There are 9 hidden switches. A switch that is on adds its own fixed numbers to the row, and there is some noise. The rows also spread widely along 12 directions, which tell nothing about the answers.
In the rows, zero is written as 128.
Some rows, each with its switches (1 for on, 0 for off) after it:
[112 185 126 166 133 173 116 133 160 151 160 200 130 189 115 121 161 121
 114  99 139 107 169 181 143]
1 1 0 1 1 1 1 0 0
[155 121 136 141 115 119 115 146 136 156 150 151 122 146 114 161 134 189
 121 128 156 121 150 147  93]
0 0 0 0 0 1 0 1 1
[112 151 142 129 100 152 122 134 155 120 133 155 124 174 141  97 143 117
  92 131 150 106 154 154 118]
1 0 0 1 0 0 0 0 1
[166 132 166 111  86 126 108 119 172 147 107 131 121 191 149 133 115 133
  88 117 165  96 172 137 116]
0 1 1 0 1 0 1 1 0
[155 152 130 132 117 147 137 134 142 161  92 179 118 121 102 134 135 154
 116 122 155 107 152 129 110]
0 0 1 0 0 1 1 1 1
[118 121 136 132  81 130  99 125 170  87  42 166 182  78  96 119 110 141
 157 125  80 151 125 123 167]
0 0 0 0 1 0 0 0 1
[126 144 113 171 147 156  82  98 165 158 134 183 127 167 118 151 180 124
 120  79 148 110 155 163 146]
1 0 0 1 0 1 1 0 0
[ 94 124 131 147 100 135  73 111 148 110 110 151 159 121 131 163 150 141
 137 110 126 120 127 140 138]
1 0 0 0 1 1 0 1 0
[ 94 142 151 152 124 156 112 105 162 119 143 128 145 159 157 136 146 111
 113 114 156  89 177 165 158]
1 0 0 1 0 0 0 0 1
[148 145 158 155  83 118  89 149 163 111 105 155 156 134 128 139 114 156
 150 113  77 154 140 164 167]
1 0 0 0 0 1 0 0 0
[ 47 142 129 154 118 150  82 111 119 135 183 129 117 172 155 168 178 121
 117 121 182 100 129 140  85]
0 0 1 1 1 1 0 1 0
[ 91 104 135 148  85 139 125 119 169  87 142 164 152 151 149 159 159 154
  79 116 143  98 106 176 139]
0 0 0 1 1 0 0 1 0
[125 136 130 169 125 129 118 108 134 150 135 157 133 124 131 152 152 145
 128 126 156 167 106 159 133]
1 1 0 1 0 1 0 1 0
[ 71 135 145 143  71 142 105 124 165  95 125 181 156 164 141 117 148 127
 120 120 135 142  82 177 174]
1 0 1 0 1 0 0 1 0
[ 90 149 170 113  70 141 114 134 131 111  78 135 144 147 173 112 131 111
 154 121 143 140  91 159 167]
0 0 0 0 1 0 0 1 1
[129 190 154 134  86 158 113 159 130 109  89 152 118 147 165 107 130 117
 134 122 114 122 143 159 130]
1 0 1 0 0 0 1 1 0
[130 147 152 101  91 140  76 125 150 188  69 169 121 196 136 111 152 112
 142  94 184 112 127 146 153]
0 1 1 0 0 1 0 1 0
[121 157 166 149 114 136 124 132 141 144 154 130 141 154 138 156 118 141
 133 126 137 111 168 152 138]
1 0 0 0 1 1 0 1 0
[ 99 132 116 156 132 144  43  84 163 156 110 167 170 142  92 155 155 118
 156  88 139 126 162 129 152]
1 1 0 0 1 1 1 1 0
[ 66 134 143 128 102 146  79 127 143 153 117 172 158 169 119 118 157 125
 156 111 167 118 107 160 171]
1 0 0 0 0 1 0 1 0
[130 115 104 154 121 144  66  99 180 123  92 176 169 109  82 176 154 155
 106  89 112  67 198 127 129]
1 0 0 1 0 1 0 1 0
[134 125 163 129 119 124  91 157 102 213  99 153 127 155 129 162 140 193
 204 102 211 122 102 167 157]
1 0 0 1 0 1 0 1 0
[ 62 139 155 170 112 132 103 112 130 104 173 101 157 109 157 200 135 147
 141 126 142 100 154 129 126]
0 0 1 0 1 1 1 0 1
[ 92 190 142 128 112 169 101 147 145 154 161 169 122 218 132 126 156 101
 113  97 132  70 194 158 114]
0 0 0 0 1 1 0 1 0
[139 130 133 128 100 120 127 129 142 157  93 174 145 107  86 164 127 165
 121 118 131 115 134 109 106]
0 0 0 1 1 1 0 1 0

New rows, each followed by its switches (1 for on, 0 for off):
[107 127 155 129  85 130 136 150 163 122 107 173 172 121 102 127 117 167
 133 132 127 109 132 153 169]
0 0 0 0 0 1 0 0 1
[135 136 149 146 116 125 110  92 149 147  84 136 151 102 116 150 121 122
 135 121 125 145 144 117 147]
1 0 0 1 0 1 0 1 0
[ 68 128 137 110  65 140  75 139 151  89 106 152 148 155 132  99 151 117
 107 137 121 116 115 137 111]
0 0 0 0 0 1 0 1 0
[110 164 174 122  95 132 128 124 126 185  93 148 125 155 162 150 143 119
 152  96 182 110 108 143 170]
0 0 1 1 0 1 0 0 1
[ 91 147 135 154  99 152 104 102 167  89  95 156 161 115 114 105 134 100
 112 138  95 146 143 144 152]
1 0 0 1 0 1 0 1 0
[151 136 155 137 139 151 171 114 155 148 120 135 122 131 131 116 119 140
  95 144 185  92 174 146 129]
1 0 0 1 0 0 1 0 1
[ 80 166 124 178  98 149  92 108 151 108 149 183 149 168 158 145 178 104
 126  89 119 165  91 185 160]
1 1 0 1 1 0 1 1 0
[128  94 136 138 143 143 174  83 162 146 125 139 112 110 104 119 128 148
  69 175 214 109 140 117  97]
0 0 1 1 1 1 0 0 1
[116 131 157 136  75 122  70 115 182 136  80 167 173 153  91 135 119 134
 146 101 109 138 141 138 178]
0 0 1 1 0 1 1 1 0
[140 121 134 159 112 115 115 131 135 137 124 160 142 111 146 178 149 178
 149 102 146 143  97 159 150]
1 0 0 0 0 0 0 0 1
[102 126 141 151 110 145  78 118 179  98 102 150 179 118  90 124 112 139
 147 132  96 117 181 138 161]
1 0 0 0 1 1 0 0 0
[146 160 165 104  77 129 135 155 121 148  88 135 116 136 154 139 118 145
 121 123 155  96 142 117  98]
0 0 1 0 0 0 1 1 1
[106 137 181 105 109 135  75 112 135 154  81  83 136 156 156  87 113  93
 163 150 177 134 157 122 143]
1 1 0 0 0 1 0 0 0
[161 160 162 159 104 115 138 149 151 138 150 146 144 135  97 133  86 160
 132 149  87 170 169 143 129]
1 0 0 0 0 1 0 1 0
[111 139 130 151 107 136  96 109 153 128 109 167 167 112 116 192 147 147
 135  85 119  98 151 134 147]
0 0 0 0 1 1 1 1 1
[109 138 140 146  87 141 111 124 160 111 126 165 144 142 141 133 147 146
  97 127 152 111 123 164 140]
1 1 1 0 0 1 1 1 0
[128 144 163 109 106 142  78 143 141 172  94 140 122 186 132 113 123 134
 159 114 179  94 163 135 133]
1 0 1 0 1 0 0 0 0
[ 81 148 135 122 103 144  89 109 108 118  75 121 118 118 185 128 172  77
 141 115 142 144  87 120 113]
0 0 0 0 0 0 0 1 0
[ 98 126 132 115  67 120 121 131 162 133 111 205 165 141  85 129 136 150
 111 120 126 137  91 130 137]
0 0 0 0 1 1 0 1 1
[ 97 112 147 110 103 137 126  90 171 142  81 154 160 112 119 153 135 127
  92 120 180  47 148 100 147]
1 0 1 0 1 1 0 0 0
[ 84 150 172 151  64 118  99 162 129 101 156 120 157 162 168 143 125 145
 148 130 114 159 113 176 142]
0 1 0 1 0 0 0 1 0
[ 96 141 141 142 114 149  90 110 168 133  86 173 165 137  98 104 130 111
 161 119 118 144 134 145 185]
1 0 0 0 1 1 0 0 0
[118 140 163 118  88 126 105 130 135 154  94 147 143 146 151 171 141 143
 142  92 155  97 114 139 149]
0 0 0 0 1 1 1 1 0
[ 79 194 127 170 140 172 136 149 100 112 152 144 118 100 158 141 161 119
 135 135 121 103 154 149 100]
1 0 0 0 0 1 0 0 0
[152 156 137 138 105 138 140 133 165 117 129 160 131 140 137 142 135 131
  73 112 108  83 178 137 112]
1 0 0 0 0 0 0 0 0
[146 186 161 110 100 130 130  91 126 195  59 158 122 137 172 161 155  75
 130  68 155 120 110 120 166]
1 0 0 0 0 1 0 1 1
[103 166 147 153 103 152 139 139 137 127  99 172 158 118 150 174 153 135
 140  82 116  88 132 171 178]
0 0 0 1 0 0 0 1 0
[107 141 162 153 119 155 127 116 158 115  79 140 174  94 132 146 107 143
 166 121 141  94 170 156 202]
1 0 1 0 1 0 0 0 1
[119 148 148 111  77 109 173 118 136 171 122 193 149 133 125 174 142 132
  86  96 153 108  75 104 126]
1 0 0 0 1 0 1 1 0
[122 140 167 165 115 126  94  96 161 142 120 130 156 143 134 156 120 131
 162 106 134 158 139 156 186]
1 0 0 1 1 1 1 0 1
[143 145 157 131 106 124 116 124 125 163 137 124  90 171 175 156 148 131
 107 120 175 124 124 141  98]
0 0 1 0 0 1 0 1 0
[113 168 131 168 130 156  88 126 130 146 111 167 139 131 127 152 157 130
 162  96 122 128 149 164 151]
1 0 0 1 0 1 0 1 0
[ 83 138 124 164 126 155 106  88 166 154 151 194 143 182 126 167 187 115
 109  76 162 107 113 174 166]
0 0 0 1 1 1 1 1 0
[121  97 141 157 136 143 106 113 174 132 115 148 177 127  96 151 120 171
 149 125 154 109 174 164 171]
0 1 0 0 1 0 0 1 0
[ 81 162 139 163 167 158 129  90 115 151 150 109 130 118 138 155 142  88
 145 130 153 129 162 112 108]
0 0 0 0 1 0 1 1 0
[158 171 153 135 102 108 127 123 116 170 130 135 122 135 149 171 127 126
 127 106 125 148 137 110 104]
1 0 0 0 0 0 0 1 1
[118 138 137 133  79 122  64 135 132 117  70 145 148 120 140 158 145 136
 154  93  97 138 120 128 126]
0 0 0 1 0 0 0 1 0
[119 121 146 133 121 134 119 120 150 145  91 155 142 129 110 115 123 131
 157 130 144 155 112 135 154]
0 0 0 0 1 0 0 0 0
[ 95 187 149 169 108 152 141 133 118 134 116 167 129 122 173 151 159 118
 150  99 137 135  90 168 168]
1 0 1 1 0 0 1 0 0
[ 92 142 134 154 129 162  87 142 141 142 128 178 134 176 139 107 167 137
 170 103 164 131 107 193 175]
1 0 0 0 0 0 1 0 0
[180 122 157 191 151 118  95 127 145 156 160 122 135 145 117 173 102 191
 182 121 133 180 163 174 148]
1 0 0 0 1 0 1 1 0
[135 103 138 139 100 114 103 101 158 146  96 167 155 129 138 175 154 150
 124  88 154 123  96 147 166]
1 0 0 0 0 0 0 1 0
[128 180 146 136 116 151 139 128 154 159  90 175 143 137 100 106 128 105
 128 118 118 128 159 133 148]
0 1 0 1 0 1 1 0 0
[143 114 159 120 117 134 131  96 165 146  99 120 110 157 144 103 133 109
  87 143 174 123 137 135 126]
0 0 0 1 0 1 0 0 0
[115 110 149 133 102 146 101 142 166 125  51 174 182 108  80  93 107 169
 184 133 139 134 134 161 202]
1 0 0 1 0 0 0 0 1
[108 167 120 166 106 137 142 102 159 132 127 207 172 112 112 167 154 114
 115  85  94 142 117 146 174]
1 0 0 0 0 0 0 1 1
[ 84 107 128 142 103 135  87 105 157  91 103 133 160 113 150 140 157 122
 119 123 137 119 121 136 137]
0 1 0 0 0 0 0 0 0
[119 116 160 126  42 110 136 150 148  93  91 154 160 103 151 137 118 182
 111 142 149 127  85 151 146]
1 1 1 1 0 0 0 0 1
[103 131 168 125  85 130 112 119 147 123 122 117 151 142 152 145 118 137
 117 131 166  94 149 133 137]
1 0 1 0 0 0 1 1 1
[ 62 119 137 143  69 133 109 107 164  84 130 174 168 135 153 155 166 130
  91 113 132 117  71 162 160]
1 0 0 0 1 1 0 1 0
[132 142 148 156  96 129 109 120 174 139 138 182 157 177 166 183 161 144
 115  63 140  99 125 190 193]
1 1 0 0 1 0 0 0 0
[112 115 142 136  76 128  73 136 169  75  95 144 161 122 125 114 127 149
 121 138  96 127 137 145 136]
1 0 0 0 0 1 0 0 0
[152 157 148 158  91 111  95 131 144 146 153 143 139 153 126 185 121 160
 124 102 116 131 174 133 111]
1 0 1 1 0 0 0 1 1
[191 146 119 163 135 121 100 137 141 187 131 196 102 158 114 155 159 170
 139  88 139 164 110 156 119]
1 0 0 0 0 1 1 0 0
[ 58 128 131 147 109 125  92  87 115 132 143 129 147 122 171 175 176 109
 135 106 170 141  80 127 130]
1 0 0 0 0 0 0 1 1
[107 160 130 159 118 155  80  87 162 115 105 145 141 131 131 131 145  93
 123 117 119 129 175 137 144]
1 0 1 0 0 1 0 1 1
[133 122 118 159 116 130  88 102 159 107 135 137 133 128 140 162 156 134
  87 120 121 130 155 139  97]
0 1 0 0 0 1 0 1 0
[144 177 110 160 116 143  97  97 146 111  89 154 123 100 165 165 173  91
 104  85  88 133 152 127 112]
0 1 0 0 0 1 0 0 1
[158 156 154 126 103 127 122 132 136 165  58 149 131 108 136 149 125 138
 145 110 143 116 139 121 142]
0 1 1 0 0 1 0 0 0
[128 127 147 108  86 135 123 133 154 121  69 154 144 126 112  90 115 129
 125 144 132 143 125 129 134]
0 0 0 0 0 0 0 1 1
[133 142 135 134 128 141 117  99 141 172 107 166 122 142 130 152 155 123
 116 103 171 111 125 128 125]
1 0 0 0 1 1 1 1 0
[159 148 131 175 128 134 121  87 183 130 168 152 117 183 133 158 145 105
  70 101 103 149 174 155 115]
0 0 0 1 1 0 0 1 0
[175 166 148 170 138 138 123 108 151 154  92 141 107 132 141 140 127 110
 142 105 113 167 155 147 150]
0 0 1 1 0 0 0 0 0
[ 81 164 144 151 135 161 123 123 123 158 114 153 160 125 131 146 140 122
 184 109 161 124 144 158 172]
0 1 0 0 1 0 0 1 1
[137 166 153 134  92 146  79 143 145 122 108 136 129 180 174 118 141 119
 132 105 132 121 158 172 136]
1 1 0 0 0 0 1 1 0
[100 134 177 149 124 122 132 141 124 178 164 122 142 157 131 163 123 161
 164 129 174 118 135 155 154]
0 0 0 1 0 1 0 0 0
[138 160 146 110  92 128 131 146 129 158 132 157 124 159 126 131 129 140
 104 123 152 105 148 116  87]
1 0 0 0 0 0 1 1 1
[ 48 133 163 155 144 148  54 103 101 160 118  80 153 112 152 185 138 133
 214 120 197  90 162 119 147]
1 0 1 1 1 1 0 0 0
[118 148 109 169 149 163  38  58 161 141  81 150 135 137 148 171 192  79
 132  59 127 104 176 144 152]
1 0 0 1 0 1 0 1 0
[ 55 162 121 161  73 128  83 120 157  96 166 194 170 150 139 180 179 115
 105  81  81 119 100 144 141]
1 0 0 0 1 1 0 0 0
[ 77 169 192 105 110 162 186 164 106 204  91 171 149 137 131  98 110 154
 196 147 247  91 100 171 212]
1 1 1 0 1 1 0 0 1
[127 146 118 167 128 160 120 117 163 100 117 167 140 114 114 129 139 137
 113 124 111 125 168 154 128]
1 0 0 1 1 0 0 0 1
[121 132 143 137 105 149  95 131 163 128  65 164 176 113 110 139 129 148
 155 108 125  97 162 160 182]
0 1 0 0 0 1 0 1 0
